The rows are grouped in 3 different ways at once. Each group adds its own fixed numbers to the row, and there is some noise. The rows also spread widely along 5 directions, which tell nothing about the answers.
Some rows, each with its group in each grouping after it:
[-0.12 -1.72 -0.67  1.90  1.74  2.54  0.22  1.71  1.32  2.11  2.70  0.68
 -2.33  2.38  0.04  2.21 -0.48 -0.25 -1.14]
q466 W L
[ 1.04  0.00 -0.01 -0.15  3.40  1.94 -0.89  1.57  0.27  2.71  0.21  0.22
  2.51  0.48 -2.66 -0.89 -1.44  0.32 -2.15]
q680 W L
[ 0.18 -0.23 -0.19  0.72  0.35 -1.36 -0.31  1.02 -0.17  0.29  0.55  1.64
 -0.93  0.06 -1.66 -0.24 -0.59 -0.70 -0.72]
q827 H T
[ 0.07 -0.65 -0.71  1.48 -0.09 -0.77 -1.35  0.59 -0.29  0.86  0.97  1.22
 -2.16  0.65 -2.44  1.36 -0.48 -1.73 -1.16]
q827 H T
[-1.59 -3.39  1.08  1.16 -0.92  1.90  2.55 -0.32  2.84 -0.08  0.86  0.62
 -2.69  0.84  1.99  0.63 -0.25  2.05 -4.57]
q466 N F
[ 1.01  0.19  1.60 -0.27  0.11  0.46 -1.15  1.10 -2.20 -1.01 -2.71  0.69
  2.36 -0.16 -0.76 -1.19 -0.32  0.60  0.85]
q680 N F
[-0.13 -0.37 -0.98  2.49 -0.07  1.52 -0.63  2.41  1.61  1.63  2.36  0.52
 -4.79  4.52  1.10  3.65  0.31 -1.95  3.01]
q827 X L
[-0.36 -0.50 -0.26  0.35 -0.38 -0.80 -0.66  0.86  1.25  1.63  1.00  0.43
 -0.91  0.49 -1.48 -0.57 -0.60 -0.74 -1.62]
q827 X T
[-1.97 -3.17  2.07  0.70 -1.01 -0.76  4.63 -0.70  3.75 -2.24  0.22  0.53
 -4.06 -0.31  1.64 -0.76 -0.47  2.94 -1.09]
q827 N L
[-0.41 -2.14  1.26  1.21 -0.28 -0.48  0.48  0.06  0.86 -0.11 -0.40 -0.88
 -1.50  0.06 -0.35 -1.27 -0.56  1.23 -1.02]
q827 N F
[ 0.71 -1.38  0.34 -0.18  1.58 -1.38  0.58  0.31  0.48  0.67  0.89  2.24
  0.83 -0.97 -1.49 -1.35 -1.65  0.24 -1.72]
q466 H T
[ 1.48 -0.52  1.21 -1.81  3.93  0.61  1.06  2.32  0.43  0.56 -0.54  1.15
  3.00  0.76 -0.43 -3.99 -0.52  2.39  0.43]
q680 W T
[-0.55 -1.17  0.88 -0.78 -2.17 -1.83  0.86 -1.86 -0.20 -2.04 -1.31  0.17
 -1.44 -1.60 -2.07 -0.38  0.03  0.28 -1.17]
q680 N T
[ 0.29 -1.96 -0.95  0.22  0.54 -0.47  0.26  0.62  1.78  2.26  1.78  0.77
 -1.33  1.00 -0.36 -0.14 -0.88 -0.85 -1.05]
q466 X T
[ 1.26 -1.59 -0.11 -0.76  1.22  0.14  0.73  1.04  2.14  1.46  0.30  0.23
 -1.03  2.41 -0.42 -1.16 -0.03 -0.31  0.57]
q680 X T
[-1.00  0.42  0.36  0.73 -2.85  0.05  1.04  0.67  0.49 -1.27  1.11  3.18
 -0.70 -1.14  0.87  1.69 -1.16  0.55 -0.86]
q466 X L
[-0.12 -0.13  1.09 -0.27  0.32 -1.63  0.36  0.16  0.58  0.28 -0.28  1.61
  0.85 -2.39 -2.80 -2.05 -1.63  0.25 -4.06]
q827 H T
[-1.10  0.15  2.09  0.99 -1.21  0.05  2.28  1.46  0.09 -3.08 -0.95  2.28
 -1.73  0.45  2.11  0.76 -0.31  1.58  2.44]
q827 N L
[-1.59 -2.43  1.87  0.84 -0.37  0.35  3.91  0.03  3.34 -1.66  0.49  0.59
 -4.16  1.47  2.07  0.54 -0.29  2.04  0.25]
q827 N L

New rows, each followed by its group in each grouping:
[ 0.03 -0.33 -0.33  2.71  0.20  0.51 -0.96  0.70  0.37  0.94  1.35  1.22
 -2.64  0.83 -2.24  2.62 -1.03 -1.89 -0.57]
q827 H L
[ 0.76  2.21  1.09  1.18 -1.39 -1.83 -3.07  1.12 -3.53 -1.46 -1.41  1.84
  2.17 -2.23 -2.86 -0.63 -1.28 -0.76  0.60]
q827 H F
[-0.18 -0.04 -0.33  0.34  1.38 -1.32 -0.99  0.86 -0.33  0.69  0.99 -0.20
 -0.34 -0.65 -2.73 -1.41 -0.72  0.07 -0.70]
q827 W T
[ 0.01 -0.54  1.99 -1.13  0.88 -1.90  2.07  0.09  1.69 -0.68 -0.55  2.21
  1.50 -2.59 -1.42 -3.75 -1.68  2.26 -3.74]
q827 H T
[-1.96 -1.38  1.18  1.13 -2.15  0.97  1.20  0.12  3.31  0.52  1.34  0.57
 -1.93 -0.19  0.60 -0.83 -0.83  1.88 -6.42]
q827 X F
[ 0.28 -2.25 -0.81  0.53  1.63  0.17  0.61  1.15  0.67  1.23  2.47  0.10
 -2.70  1.73  0.24  0.69  0.01  0.11  0.38]
q466 W T
[ 0.69 -0.80 -0.32  2.74 -0.16  0.39 -1.65  1.27 -1.20 -0.13  1.45  1.34
 -2.71  2.28  0.22  2.50  0.05 -1.54  2.44]
q466 H F
[ 0.15 -4.94  0.14  2.03  2.38 -1.00  2.68 -1.45  4.87  1.41  2.48 -1.58
 -6.44  1.86 -0.96  0.35 -0.60  0.06 -0.20]
q827 H L
[-0.57  2.33  1.64 -0.33 -0.77  0.58  0.86  1.49  0.89  0.38 -0.39  3.23
  3.94 -2.30 -0.68 -1.99 -2.39  1.98 -4.21]
q827 X L
[-0.22 -1.04 -0.09 -0.14  0.25  1.95  0.63  1.74  0.39  0.61 -0.48  1.33
 -1.05  2.71  0.29  1.08  0.55 -0.24 -0.10]
q680 N T
[ 0.51  0.52 -1.89  2.27 -0.11  0.22 -3.53  1.41 -0.77  3.08  1.34 -0.09
 -0.92  1.02 -3.42  2.72 -1.27 -3.40  0.45]
q827 X L
[ 0.21 -0.59  1.04  0.93 -0.12 -0.41 -0.29  1.32  0.84  0.42  0.30  0.16
 -0.32  1.29  0.33 -1.53 -0.66  0.89  0.04]
q827 X F
[ 0.77 -0.59 -0.65  0.96  1.29 -1.11 -1.39  1.12 -0.38  1.09  0.86  0.48
 -1.24  0.76 -2.24  0.34 -0.27 -1.54  0.95]
q827 H T
[-0.25  1.19  0.14  1.47  0.01  1.34 -1.05  2.35 -1.27  0.40 -0.85  1.87
  1.00  0.71 -1.07  1.48 -0.95 -0.63 -0.08]
q827 N L
[ 2.29 -0.32  1.69 -1.45  1.99 -1.51 -0.68  0.93  0.02  0.06 -1.54 -0.20
  3.39 -0.60 -0.83 -4.75 -1.13  2.04  1.76]
q680 X F
[ 0.20  0.44  1.48  1.59 -0.17  0.51 -1.16  1.45 -0.64  0.05  0.25  1.74
  0.39 -0.28 -0.97 -0.25 -0.86  0.14 -2.38]
q827 H F
[ 0.54 -1.86 -0.89  0.94 -0.31 -5.65 -1.98 -2.27 -0.94 -0.15  0.21 -2.13
 -3.76 -2.33 -5.45  0.01 -0.64 -2.45  2.23]
q827 H T
[ 0.04  0.13  0.13 -0.23 -0.06 -1.75 -1.46  0.60 -2.14  0.34 -1.01  0.23
  1.23 -1.35 -3.03 -1.01 -0.77 -0.79 -0.15]
q827 N T
[-0.24 -0.53  0.79  0.36 -0.66 -2.29 -0.16 -0.30 -0.02 -0.69  0.38  1.24
 -1.16 -1.67 -2.37 -0.75 -0.82 -0.62 -1.35]
q827 H T
[-0.23 -1.52  1.07  0.74 -2.55 -1.66 -1.11 -2.09 -0.98 -1.60 -1.38 -1.79
 -2.41 -1.03 -3.06  0.70  0.15 -0.65 -0.16]
q680 N F
[ 0.56 -0.44 -0.40  0.42  1.14 -0.79 -0.87  0.56  1.29  2.09  0.74 -0.29
  0.95 -0.67 -2.73 -1.17 -1.94 -0.20 -0.95]
q827 X L
